The first 6 rows are patterns. Each new row is the sum of 2 different patterns, raised or lowered, with some noise. Before adding, each is slid sideways (what falls off one end comes back at the other) and multiplied by a number that may be negative. Names go in the order of the patterns.
Known rows, each followed by the names of its patterns:
[-0.88  0.10  0.21 -0.40 -0.31  0.14 -0.90  0.16  1.03  0.47  0.44  1.45
  0.44  0.75  0.28 -0.05  0.98 -0.37  0.14 -0.22 -0.95 -0.07  0.42 -0.63
  1.23  0.46 -1.36  1.29  1.26 -1.27  0.00 -0.37 -0.47 -0.39] : setoz
[ 0.18  1.18 -1.40  0.25 -0.14 -0.16  0.96  0.01  0.66 -0.26  0.16  0.48
  0.25  0.02  0.02 -0.72 -0.07 -0.20  0.45  0.17  1.42 -1.49 -0.84 -0.42
 -0.02 -0.81  0.19  0.13  1.00 -0.20  0.27 -1.63  0.03 -1.08] : Bab
[ 1.44 -0.21  0.63 -1.00  1.63  0.59  0.75 -0.76  0.23 -0.78  0.43  0.24
  0.16 -1.52 -2.40  0.14  0.19 -1.46  0.53  0.74  0.75  0.38 -0.01 -0.19
 -0.60 -0.02  0.82  0.06 -1.29  0.35  0.24 -0.96  0.04 -0.46] : Punoz
[ 1.16  1.17 -0.38 -0.84  1.73 -1.96  0.62  0.70  1.06  0.79  1.61 -0.64
 -0.13  0.20 -0.81 -2.94 -0.23 -0.01 -0.57  0.40  0.03  0.14  1.88 -0.04
  2.26 -0.53 -0.24 -0.86  0.09 -0.20 -0.08 -2.41 -1.02  0.08] : Vis
[-0.05 -0.97 -1.86  0.32 -0.11  0.15  0.42 -2.12  0.14 -0.48  2.27 -2.22
  0.34  1.34  1.11  2.13 -0.24  1.49  0.70  1.32  2.02  1.90 -1.23  1.11
  0.44 -0.59 -0.25 -0.64  0.15 -0.60  0.76 -0.15 -0.04 -0.79] : Vem
[ 2.43 -1.00 -0.88  0.17  2.08 -0.06  0.22  0.07  0.68  0.78  1.51  0.30
 -0.05  1.51 -0.06 -1.56  0.07  2.10  1.09  0.23 -2.68  2.02 -2.53 -1.51
  0.96  1.35 -0.01  2.64  0.06 -0.78  0.32  1.14  0.62 -0.13] : foma

New rows, each followed by the names of its patterns:
[ 2.52  2.33 -0.28  0.11  1.75  0.92  1.12 -0.11  1.21  0.11  1.11  0.83
  1.88  1.03  0.95  1.80  2.37  0.68  0.37 -0.36 -1.22  0.64  0.74 -0.60
  2.24 -0.51  0.67 -0.06  0.54  0.71  1.37  0.52  1.28  0.32] : setoz Vis
[-1.00  0.98 -2.50 -0.16  1.03  0.90  2.15 -0.35  0.29  0.39  2.11  1.14
  1.13 -0.23  0.66  0.67 -1.84 -0.18 -1.23  0.89 -2.07  0.00 -0.91  0.57
 -0.89  0.55 -1.22 -1.72 -0.06  1.18  2.14  0.05 -1.96  1.32] : Punoz Vem
[-0.17  0.39  0.57 -2.45  0.81  1.31 -0.62 -0.11 -0.37  2.00 -1.31  1.77
  0.10  1.98 -0.37  1.29 -0.40  0.65 -0.67  0.33 -0.34  0.43 -0.89 -2.88
  0.62  1.70 -0.98 -0.42  0.52  1.06  2.63 -0.81  1.97  0.89] : Punoz foma
[-0.48 -3.42  1.42 -2.74 -2.61  0.95  0.90 -0.13  3.09 -0.22 -1.37  0.62
 -0.22 -0.05  0.75  0.91 -2.21 -0.04 -0.08  1.94  0.05  0.28  0.52  0.26
  0.24  1.58  0.24 -0.46  1.97 -0.49 -2.68 -0.64  1.29 -0.38] : setoz foma
[2.21 3.95 3.59 3.55 4.89 4.73 2.63 3.79 3.60 1.36 2.88 1.67 3.20 3.33
 2.62 2.96 2.92 2.22 3.69 2.26 1.82 3.07 2.96 3.42 3.51 1.25 3.20 2.11
 4.94 0.98 3.59 4.30 4.89 3.78] : Bab Vem
[ 1.86  3.52  0.89  1.59  1.16 -0.34  0.36  0.31 -1.95  0.46 -1.63  1.04
  1.05  0.76  1.07  0.80  1.01  3.59  1.68  0.37  0.38 -1.16  0.81  2.61
 -1.61  1.39  1.45  0.29  0.29  0.53 -0.25  2.08  0.82  0.51] : setoz Vis
[-2.21 -0.59 -2.61 -0.99 -0.16 -1.03 -1.19 -1.41 -2.16  0.31 -0.13 -1.93
 -0.88 -1.68 -2.23  0.55 -1.29 -1.12 -1.80 -2.11 -2.43 -2.25 -3.31 -0.78
 -0.95 -1.81 -0.95  0.92 -1.97 -1.12  0.04 -1.16 -0.94 -0.01] : setoz Vis
[ 1.27 -1.48  1.79  1.93  0.58 -2.38  0.59 -2.31  0.09  1.99  0.02 -0.04
 -0.53  0.61 -1.48  1.49  1.19  0.15 -2.41  0.34 -0.10  0.70 -0.22  0.89
 -2.64 -0.73 -0.06 -1.07 -0.34  2.02  0.42 -0.69 -0.89  0.31] : Bab foma
[ 1.28  0.08  0.37  1.90  2.07  0.59 -0.46  0.92  0.58  2.38 -0.96  1.32
  2.19  1.64  2.40  1.03  1.57  1.65  2.69  2.85  2.71  1.18  2.16  1.83
  0.85  0.91  1.26  0.96  0.77  1.51  0.35  1.01  0.80  0.67] : setoz Vem
[-1.22  0.11 -0.24 -1.15  0.40 -0.86 -0.33 -0.04 -1.58 -0.83  0.64 -1.19
 -0.49  0.66 -0.08 -0.42 -0.15 -1.39  1.74  0.44  0.01  0.12  0.78 -0.57
  0.23 -1.43 -0.81 -0.93  1.00 -1.34  0.39 -0.98 -1.65  1.09] : setoz Bab
[ 2.35  2.35 -0.63  1.42  0.07  1.17  0.99  0.40  0.86  0.73  1.11  0.46
 -0.12  0.22  0.41  0.88 -0.86  1.59  0.45 -0.01  1.85 -1.28  0.83  0.30
  1.89 -1.12  0.56  1.90  1.38  2.08  0.32  1.93  1.30  2.25] : Bab Vem
[ 0.80 -1.34  0.85  3.91  1.67  0.98 -0.98  2.77 -1.26 -1.83  2.03  1.73
  1.53  2.18  0.46 -0.55  1.82  1.83  2.09  0.36  2.98 -0.30  1.17  2.90
  2.83  0.62  2.17  0.43  0.91  0.91  2.02  1.22  0.93  2.74] : Punoz foma
[ 1.78  2.00  2.59  2.33  4.32  3.03  4.53  1.44  2.56  0.45  2.00  3.16
  1.21 -1.07  2.38  2.41  3.72  3.92  2.27  2.20  3.96  0.16  3.20  3.19
  3.34  3.83  3.79  0.79  1.76  2.18  0.26 -0.98  1.47  2.03] : setoz Vis
[ 0.20 -0.05 -0.26 -0.14 -1.08 -1.52 -0.19 -1.67  0.85 -0.29  1.34  0.22
  0.78  1.36  2.38  0.85  0.88 -1.64 -0.92  1.82 -0.16 -2.11  3.11 -0.12
  0.14 -0.03  0.14 -0.10  0.85  0.27  0.59  1.27  2.60  1.40] : setoz Vis
[ 0.96  2.79 -1.36  1.03  1.48  1.63  0.35  3.07  1.11  0.64  1.96  2.14
  0.84  0.93  4.64 -0.18  0.04  2.18  2.85  1.52 -0.10  1.36  1.11  2.80
  0.91  0.79  0.31  3.20  0.79  0.41  0.76  2.84  1.96  2.75] : Punoz foma
[-2.01 -3.71 -2.62 -1.75 -1.83 -1.51 -2.17 -3.95 -2.21 -2.06  0.23 -4.42
 -1.78 -0.58 -0.81  0.73 -2.12 -0.35 -1.59 -0.78 -0.93  1.08 -2.45 -0.45
 -1.44 -1.74 -2.14 -2.62 -2.55 -2.29 -1.36 -0.80 -1.83 -1.88] : Bab Vem
[-1.70  0.11  1.56 -0.93  0.91 -0.97 -1.45 -0.28  0.51  0.32 -0.61  0.77
 -1.30 -0.20 -0.66  0.93  0.10 -0.37 -0.10 -1.02  0.12  0.23  0.46 -1.73
  0.28 -1.16 -1.09 -0.59  1.55 -0.02 -0.63 -2.68  2.12 -0.63] : Punoz foma
[ 0.69  0.78 -1.02  0.27 -0.17  2.22  0.55  1.40  1.23 -0.01  0.87  0.21
  2.20 -0.91  3.09  1.25  1.04 -1.95  0.41 -0.91  0.29  0.14 -0.55  0.99
  2.28  0.95  0.05  0.56 -0.90  0.05 -0.79 -3.21  0.45 -1.99] : Vis Vem
[ 1.75 -0.38  1.21  0.30 -0.52 -0.34 -0.24 -0.19 -1.48  0.26  0.03  0.46
  0.73 -0.88  0.57  0.08  1.87 -1.72 -0.63  2.84  2.11  2.58  0.17  2.40
  0.84  1.37  1.20  2.27 -0.99  2.83  0.69  0.81 -0.10 -1.26] : Bab Vem
[ 1.01  1.67  0.78  2.10  0.29  1.27  0.61  1.59 -0.15  3.13  3.36  0.91
  1.12  1.49  0.37  2.95 -0.02  1.56 -1.55  4.45  0.62  0.59 -0.27 -2.05
  2.39 -0.65  0.40 -0.17 -1.80 -0.85  1.57  0.11  0.33  1.20] : Bab Vem
[ 0.25 -1.28 -1.78  0.17 -0.82 -0.87 -0.89 -1.23  0.63 -1.19  1.34 -1.14
 -0.93 -1.79 -0.68 -1.53 -2.08 -2.02 -1.50 -0.57  0.29 -1.49 -0.86 -1.58
  2.11 -3.54 -0.17  0.71  0.77  1.43  0.16 -0.11 -0.26  0.45] : Vis Vem
[ 0.43  0.61 -0.57  0.39  1.21  0.38  0.93  1.93  0.78 -1.03  2.39  1.01
  0.14 -1.13  0.55  0.62  0.80  0.60  0.24 -0.85  0.53  1.62 -0.43  0.55
  2.44  0.72 -0.36 -0.94  0.78  2.15 -0.04  1.46  1.36 -0.36] : Punoz foma
[-2.04 -2.01 -0.61  1.63 -2.00  1.78  0.70 -1.42 -1.56 -0.30 -2.01 -0.22
  0.46 -1.00 -1.52 -1.92  0.90 -1.76  0.85  0.42  0.16 -2.16 -0.33 -1.26
 -0.21 -1.09  0.22 -1.58  0.19 -0.42 -2.49  0.71  0.89 -0.32] : Bab foma
[ 2.73 -2.05  0.23  1.20  3.69  2.67  2.20  0.62  3.21 -0.15  3.88  4.82
  2.75  2.37  4.79  0.73  1.04  1.33  0.63 -1.02  1.73  2.42  1.32  1.45
  1.84  3.22  3.19  1.55  4.97  1.27  2.10 -0.43  2.07  0.99] : Punoz Vis
[-1.58 -1.52  1.67 -1.90 -1.82  0.10 -0.54 -1.07 -1.79  0.20  0.24 -0.48
 -0.23 -2.06  0.04 -1.00  2.56 -2.68 -1.25  0.27  0.09  0.14 -1.07  0.26
 -0.07  0.94  0.51  1.72 -1.71  0.82  0.83 -0.93 -1.09 -0.43] : setoz Vem
[ 2.12 -1.23  1.35  0.90 -0.22  0.74 -0.13  2.33  0.98  1.18 -0.16  2.58
  0.72  1.81  1.19  1.65  0.63  2.67  1.59  1.84 -0.01 -0.95  2.00  0.88
 -0.08  1.29  0.87  1.61  1.73  0.57  1.89  0.81 -0.09  2.84] : setoz Punoz
[ 3.77  1.48  0.45  0.35  0.18  1.10 -0.08  0.00  0.30 -0.47  0.85  2.02
  1.11  0.68  0.75  2.27  1.42  1.15  1.71 -0.04  1.25  0.85  1.85  1.17
  1.60  2.38  0.93  1.17  1.49  0.85  2.80  0.86  1.42 -1.48] : Bab Vem
[ 2.51  3.15  2.50  3.06  0.93  1.65  1.76  1.61  4.44  1.78  1.70 -0.37
  5.22  1.28  0.37  1.61 -0.24  2.51 -0.77  1.43  0.04  0.81 -1.31  2.64
  0.13  2.21  2.19  2.87  2.22  1.62  2.36  2.47  4.13  1.84] : Punoz Vem
[-1.20 -0.82 -0.79  0.30 -1.87  0.54 -1.26  1.40  0.59 -1.05 -0.80 -0.48
  0.66 -1.46  0.21  1.02 -0.90 -0.92 -0.41  1.07 -1.18  1.23  1.92  1.85
 -0.85  0.55 -0.10 -1.33 -0.47 -0.04 -0.12 -1.93  0.60 -0.17] : Punoz Vem
[-0.93  2.04  0.02  1.06  0.31  1.64  0.83  2.91  1.24  0.69  0.04  1.23
  2.76  1.47 -0.36  3.17  0.10 -0.04 -0.25  0.11 -0.06  1.44  1.34  0.75
  0.91  2.75  2.00  0.66  1.05  1.30  0.86  1.20 -1.27  1.10] : Punoz Vis
[ 3.26  0.53  0.71  0.60  0.35 -2.70 -0.04 -0.50 -0.03  0.59  1.92  0.54
  3.28  0.28  1.54  1.07 -0.04 -0.27  0.65 -0.66  0.43 -2.55 -0.36  0.38
  1.12  1.36 -0.07 -0.36  2.73 -1.36  1.20  0.73  1.36 -0.06] : Bab Vis
